The same things were measured in two ways. Each way mixes the same 11 hidden numbers, adds some noise and spreads widely along 6 directions of its own, which tell nothing about the thing.
Some things both ways: the first way, then the second way.
-225  -103  173  -114  22  -70  -195  -99  -205  -211  -5  -9  219  -33  12  -442  -113  -8  -219  56  206  270
16  -120  -76  -188  123  46  -71  -171  -100  -8  -46  39  202  78  35  -118  69  -12  -141  -107  -110  122  -10  -177  -151  29  -190

158  -172  -84  -197  -35  -79  -144  -146  11  -326  36  150  -350  -18  84  -114  220  118  -108  160  -96  -234
-130  103  -114  158  -14  104  56  -3  -116  -19  -31  -150  -24  -69  122  172  33  220  287  132  192  9  50  -65  -226  -6  -133

-27  -175  333  132  151  -339  409  170  208  -124  -143  160  114  -147  241  8  331  202  -5  14  319  -72
51  3  31  -1  39  279  76  -134  -12  120  -38  152  -12  -18  -47  -68  -123  21  -131  57  79  -123  -128  -84  15  21  123

123  15  378  -415  -145  -368  -271  417  -330  -311  -117  229  -329  -249  -238  -87  -3  139  -433  279  -135  -37
5  -114  -96  -89  299  174  -15  -216  -205  39  -194  46  152  -9  -106  -160  -30  108  -399  -132  -204  146  -79  -188  -76  -23  -22

18  -108  -72  -194  124  42  272  -11  26  6  130  108  52  -233  113  141  267  72  -88  -24  81  -94
38  -24  -103  -26  -4  115  91  -165  -145  121  13  -63  42  -7  48  -126  30  47  -144  -31  63  34  -23  -97  -127  -66  193

148  12  253  -28  -189  199  163  469  76  224  237  60  -72  -20  -26  234  0  80  -254  73  -39  -278
-175  -165  284  -268  191  399  -58  -395  -309  -351  -17  80  253  -14  -448  133  9  -321  -133  -260  111  295  -158  -347  128  328  -133

21  151  249  176  -328  169  56  148  241  177  6  82  47  182  -180  -315  -149  -295  16  391  -311  169
-232  -15  193  -267  14  6  -63  -112  -170  -198  39  -31  -172  35  -190  142  51  -39  -21  -11  164  46  -106  -217  350  297  -241

-219  -88  168  -138  104  -298  154  -243  -265  -42  61  -286  -87  -49  -74  151  -147  -356  -51  7  -24  317
-86  27  -180  -202  -12  104  -203  -231  -98  -175  -76  -213  183  -125  -222  -250  152  142  -32  2  304  105  -4  4  -175  -62  395

185  -15  307  336  -86  -41  -220  -301  146  -106  -15  -328  -305  228  -490  -400  -222  -358  35  123  -64  -50
-24  228  68  38  -235  -69  192  -114  85  71  18  46  -159  -18  132  456  -184  -288  -22  -82  -23  8  247  -118  186  112  -135

-184  -246  176  -297  2  -96  173  -27  -179  -119  43  347  121  -262  48  -51  -14  177  -152  337  -25  101
-114  176  -60  120  -184  -160  169  -43  47  128  75  -158  -12  16  129  273  -225  -10  245  174  115  -245  202  -130  -100  101  -115

-3  4  -301  -138  112  533  71  -13  137  212  258  180  122  -116  27  -38  -69  -97  -90  46  -152  -68
5  38  18  -131  -105  -149  -92  71  3  -24  109  42  -119  107  156  -71  151  -163  -35  -1  56  129  50  -17  97  -7  -124

239  75  40  -38  -142  137  -9  -32  -26  149  54  -20  -303  -40  -113  -191  -315  -71  -219  448  -224  161
-121  524  -27  208  -169  -226  1  -42  -164  -164  -178  -312  -97  -119  108  364  -153  341  177  153  301  192  245  -184  -104  -41  -240

74  -147  480  -65  0  -464  -65  -20  -179  -249  -74  41  -304  -12  -215  -88  -24  -129  -292  288  -267  64
-123  124  -34  -167  -77  -196  -232  93  42  -68  -20  89  -140  -74  -13  -96  109  -141  -2  27  194  136  -17  27  154  8  98

130  180  32  389  -120  -66  174  34  270  375  46  -424  -26  29  -314  29  23  -214  15  -49  229  -204
167  165  313  -277  109  10  111  -9  -48  170  45  214  -128  91  100  -27  -54  -270  -429  363  33  119  -200  -50  142  87  -315

122  -22  -15  183  114  -56  -129  -93  217  -211  9  -93  3  -63  -241  -119  376  63  -58  -291  180  -297
-236  -236  -268  13  -5  -10  -124  131  -223  -15  -20  -62  131  -45  32  -169  188  -39  177  -250  62  123  -113  -92  -87  -82  36

-19  -151  76  -20  135  -84  420  138  -1  215  113  -161  183  -212  349  154  -21  201  -297  -26  412  205
81  181  -42  81  -75  -158  29  -199  -207  32  -34  36  36  -20  182  -63  -121  80  -53  -194  135  276  59  -299  -307  -136  133

10  178  149  254  -75  -28  251  230  160  286  162  -401  78  110  11  147  0  -387  -52  -258  104  51
9  -34  84  -45  -19  313  40  -106  73  -4  82  192  -116  54  14  94  125  -36  -101  1  -69  -58  -57  17  168  57  -71

102  -130  480  -30  -272  14  174  496  85  66  105  -84  25  43  -26  -98  -107  -142  -502  257  -135  186
17  47  -126  -232  39  -120  -120  94  -33  -93  -168  87  -251  -42  125  -165  125  -168  -173  57  124  261  -88  -9  123  -78  -42

41  -24  -91  -2  199  211  -129  -372  134  -126  -22  24  -33  47  -152  -266  224  -1  26  53  15  -67
-51  -59  9  -126  202  263  -109  -7  -148  7  -64  -55  279  -60  -219  -124  72  -17  -157  113  59  97  -132  30  -53  6  -21

72  15  146  -18  -68  265  12  -155  189  -33  -18  241  69  78  -146  -440  120  -123  32  350  -216  101
-191  -29  -58  -405  43  -113  -165  510  23  -10  -30  30  -251  -77  -23  -95  265  -12  -156  262  172  61  -117  239  412  -22  -317

63  76  69  6  15  77  -5  289  -41  197  190  -108  -140  -33  -12  108  -143  -84  -209  -108  124  -269
-69  39  -246  70  -41  76  -232  154  180  -128  -51  -49  140  1  22  -150  132  130  231  100  134  -28  162  142  -299  -210  103

86  125  279  389  -325  -9  17  -66  17  83  225  -314  16  191  -84  -206  -273  -248  60  -89  39  139
103  -122  -49  -71  113  -5  3  -191  -68  -33  91  -66  -114  135  44  -218  78  -108  -131  -24  3  52  147  -53  -132  -71  309

139  -121  193  -83  -192  -224  114  68  -10  83  131  -297  -339  74  -99  76  -69  -368  -267  202  -157  -17
58  203  -121  -15  -18  157  -68  -84  -2  -112  -180  -164  -84  -80  35  8  11  218  163  348  332  2  2  42  -144  24  79

-171  127  125  -88  -160  -149  -67  -51  -179  -15  34  -293  -96  117  41  94  -117  -98  47  -8  132  275
-247  206  44  30  49  -140  76  -93  -104  -170  -12  29  -62  -70  19  196  -17  17  67  59  110  114  125  -151  -293  -16  -145

-225  -197  -50  -5  25  -249  110  -397  -160  -256  77  -160  67  -154  43  115  30  102  36  -78  170  195
-180  -239  -121  147  -126  94  255  -85  -294  207  283  -231  181  57  61  19  16  -76  176  -214  72  -107  31  -166  -214  21  149

210  253  0  176  -109  276  18  102  282  397  139  -135  -16  64  -257  -26  -8  -127  80  -25  56  -163
-155  -204  -98  229  60  210  -66  -89  -196  -14  57  -184  250  23  -194  -80  -119  171  239  -173  72  -185  65  -150  -175  20  273

-26  -95  465  52  -183  -24  56  179  -96  114  114  -280  96  131  -145  -348  -292  -399  -553  294  -148  362
179  -35  -16  -237  74  290  -101  -76  47  102  -98  37  84  68  -19  -85  113  -80  -276  122  -61  70  -101  86  154  55  -111

-159  -81  48  -3  -17  -310  -72  -58  -100  -159  47  -377  -125  -44  -124  28  -93  -229  40  -254  340  -69
-81  -44  -263  -171  115  301  -122  50  14  -245  -232  -145  112  -45  -46  -113  131  187  122  242  241  18  -17  53  -249  -44  -139

135  100  277  167  -284  -177  349  243  -51  176  164  27  162  -203  18  70  149  213  -83  15  264  -142
-64  -81  -3  -94  -67  -106  276  51  -136  256  225  -22  -119  63  213  70  -12  -68  -146  -59  -48  -36  60  -114  38  2  -149

6  138  -89  -83  76  180  -171  -124  134  77  -122  33  -134  73  -128  -319  -62  -123  41  279  -21  54
-193  -27  -93  178  1  321  -86  -33  -147  13  -30  -194  348  -72  -195  49  -75  422  183  -42  93  -184  21  -90  -159  -1  -14

Other things, the second way, with their names:
(412): -123  -162  14  -129  59  168  10  23  -26  170  103  220  177  20  29  15  126  4  -117  -133  -167  -24  -122  -42  -7  37  -278
(203): 84  211  -88  213  -184  24  39  -6  180  112  -55  -38  -132  5  161  187  -98  30  2  126  -42  -176  229  81  74  -73  71
(342): -36  233  -89  -195  -31  -310  -29  -223  0  12  -3  129  81  -31  151  -48  45  -132  -162  -12  59  227  113  -129  -349  -93  25
(7): -55  -31  -192  53  -55  -97  7  167  98  207  30  163  -132  35  263  -94  86  46  -3  -31  -112  -73  19  33  -55  -150  13
(308): -78  -154  -206  308  -48  18  203  -231  -70  117  217  -185  156  132  81  -166  -105  81  245  -55  4  -334  182  -169  -544  -97  421
(402): 22  169  -156  -34  28  -122  -32  -21  73  63  73  -56  71  -48  118  -246  194  1  -49  269  187  77  153  181  -520  -279  321
(245): 36  5  -348  -123  -275  -88  61  -65  -16  50  -33  -64  24  -31  255  -123  -102  131  31  -242  171  -5  161  -189  -222  -169  105
(332): -162  -5  -313  -73  -3  -65  -108  -66  -106  -155  -93  -188  -3  -50  89  -200  211  262  211  47  259  85  15  -71  -329  -91  118
(331): 37  76  -136  -14  40  23  184  -133  24  -8  -125  -168  -130  26  165  139  -35  -110  -43  272  5  -30  182  -5  -157  17  -135
(137): -318  13  -247  -139  -230  -306  6  237  -49  5  126  -141  -19  -60  152  30  126  64  263  -29  287  -23  121  -35  -148  -75  -134
(353): -119  -38  -43  81  46  -138  105  -117  -66  14  137  12  10  42  69  21  -37  -143  11  -116  1  61  208  -116  -293  -39  165
(309): -78  18  -52  -72  107  -57  17  30  -176  74  -21  -21  -38  45  134  -80  98  175  -90  95  -3  111  -83  -120  -109  -33  -196
(417): 262  -53  57  -62  118  490  93  -77  9  200  -51  73  197  82  41  -166  -71  80  -232  239  6  -93  -186  15  -120  -26  -101
(292): 44  -42  -68  66  14  266  9  168  -42  149  -30  -31  -2  25  29  -98  45  62  -94  142  10  -106  -130  89  131  -71  -28
(370): 64  24  -126  -82  -26  -133  -43  -228  -58  30  60  -9  107  60  127  -292  152  -68  -117  -37  93  130  32  -105  -316  -113  273
(404): -9  178  53  -75  -122  69  -73  77  -20  -33  -31  -7  -84  1  24  71  20  155  -41  49  143  48  16  -51  177  -8  -206
(140): -132  -147  -245  -90  -323  67  -57  69  -85  51  47  -118  -30  -24  94  55  126  119  95  -454  44  13  51  -87  303  -4  12
(277): -137  30  -105  -151  -5  131  -131  -95  -68  -167  -53  -82  243  -45  -50  41  68  95  132  -21  176  139  70  -79  -223  23  -160
(19): -125  -259  -219  -99  -143  272  -199  -88  -295  -110  -78  -308  137  -17  -117  -18  164  269  54  -553  -40  144  -12  -207  407  100  -61
(235): -198  -102  -122  44  39  146  181  -34  -71  -125  -60  -104  -269  -20  -40  199  -69  176  78  -31  23  -142  133  -103  58  25  -59
(74): -78  115  -60  308  -151  14  14  27  -160  108  86  -264  162  28  54  40  -145  146  205  -24  150  -55  121  -95  -166  -86  115
(99): 78  2  -62  -467  293  246  -343  303  32  -134  -262  146  217  -64  -61  -308  270  -56  -264  364  179  347  -187  232  -87  -119  -354
(119): -126  20  -13  83  -107  278  31  -89  -67  2  37  -71  173  -52  -76  228  -57  96  232  -107  129  -78  60  -126  -40  128  -102
(421): -36  -101  -56  -20  126  361  57  -46  -21  -52  -31  -16  39  -3  -24  42  172  48  -19  158  0  -27  -78  30  -81  24  -208
(396): 55  349  -159  209  -54  -78  15  -138  -75  -30  -186  -177  -152  -66  241  71  31  292  38  220  118  124  141  -48  -245  -147  47
(177): -63  30  -107  145  114  169  -107  -281  -160  -112  -75  -240  295  -33  -221  -150  0  170  5  -37  104  45  135  -85  -348  -86  357
(241): 95  68  -47  0  15  -229  -4  -286  -146  67  -2  111  -93  57  172  -353  0  -138  -181  -58  81  139  -115  -245  -259  -75  409
(209): 116  392  41  110  -151  -284  14  -353  -154  40  -43  -229  51  -4  63  44  -174  -56  -55  65  219  197  172  -251  -179  8  274
(104): -110  104  99  -24  36  148  51  -232  -195  -120  20  -60  85  -58  -164  34  3  22  -128  -9  168  149  8  -142  -140  -1  79
(269): -77  40  114  -255  1  68  -44  72  -76  -93  44  102  -256  -7  -23  45  183  114  -228  -83  94  187  -19  16  309  -3  -178
(14): 115  40  131  -386  185  31  -67  200  46  8  -41  190  -143  95  102  -210  205  -207  -311  490  95  158  -248  138  77  -12  -395
(6): -257  40  13  -218  1  -117  -7  23  -241  -96  -57  -7  -149  -93  -3  119  132  -48  -47  -61  138  229  -143  -167  210  103  -254
(188): 57  -292  -113  -221  66  136  55  150  -92  103  32  21  -161  111  101  -237  118  -107  -243  -52  -63  -10  -81  27  227  -44  -68
(147): 2  137  -237  59  59  164  -62  -324  3  -215  -260  -147  103  -53  -38  -14  44  165  13  27  44  64  150  -93  -315  -69  122
(392): -7  -139  -124  83  -31  56  27  96  -149  195  119  -139  -23  51  147  -99  91  118  39  -119  2  -21  6  -30  38  -51  102

Some of these things the first way, each followed by its name:
-141  -127  -78  -135  183  -119  130  -244  -201  1  39  -73  -21  -273  73  127  -355  86  -149  148  13  441
(74)
-64  -162  207  -144  102  175  267  218  -95  251  230  -153  315  -54  268  -36  39  91  -481  -29  407  106
(99)
-81  -90  20  -204  73  -57  -459  -376  -161  -332  -71  -123  -320  168  -304  -372  26  -232  -109  181  -68  -96
(342)
-204  -232  109  -245  154  -333  88  -302  -174  -411  -76  107  76  -203  87  -39  189  72  -93  91  -39  382
(6)
-160  -165  77  -388  -113  144  -94  133  -225  -83  115  120  -136  17  60  -108  -231  -140  -443  432  -328  153
(370)
131  156  48  52  -20  183  333  105  96  286  171  48  79  -49  235  -8  -2  -76  27  21  31  110
(269)
-80  -59  -31  -20  236  -355  278  -18  -39  -39  5  -137  41  -397  -53  328  83  1  -52  -241  195  94
(292)
303  67  273  138  -256  -70  257  275  14  236  229  -56  36  -109  -29  8  72  15  -342  77  -19  -63
(392)
157  89  -187  -41  -17  241  31  -72  142  131  146  -236  -122  62  -21  -66  49  -281  -145  10  -105  81
(396)
-129  -157  151  -318  -93  291  -23  118  -166  88  172  27  35  102  156  -239  -218  -80  -388  361  -41  175
(277)
36  -123  66  11  -43  -51  24  151  125  24  -38  -144  -187  4  -59  -178  -122  -128  -255  237  111  -128
(417)
-315  199  -431  -108  -6  395  19  -67  154  268  162  -139  180  -24  -54  201  -89  -202  353  -207  157  20
(308)
-153  -16  136  -145  103  -377  -236  -94  -220  -273  -121  -71  -69  -36  -105  -179  134  -44  -161  -13  151  36
(412)
-103  -136  156  -172  -61  -505  133  -7  -407  -234  216  -155  -41  -405  -114  368  -12  32  -53  -339  238  -32
(331)
-51  7  212  -143  -237  -240  -21  194  -196  -137  -20  69  -3  -72  100  -170  -21  97  -293  261  -15  210
(309)
-51  -180  389  187  -27  -468  256  207  50  -254  -101  47  93  -97  168  -8  233  173  -235  42  144  35
(241)
-17  -80  -61  -160  -60  310  -49  129  204  232  56  -249  -139  44  -281  -278  -318  -422  -131  226  125  -83
(245)
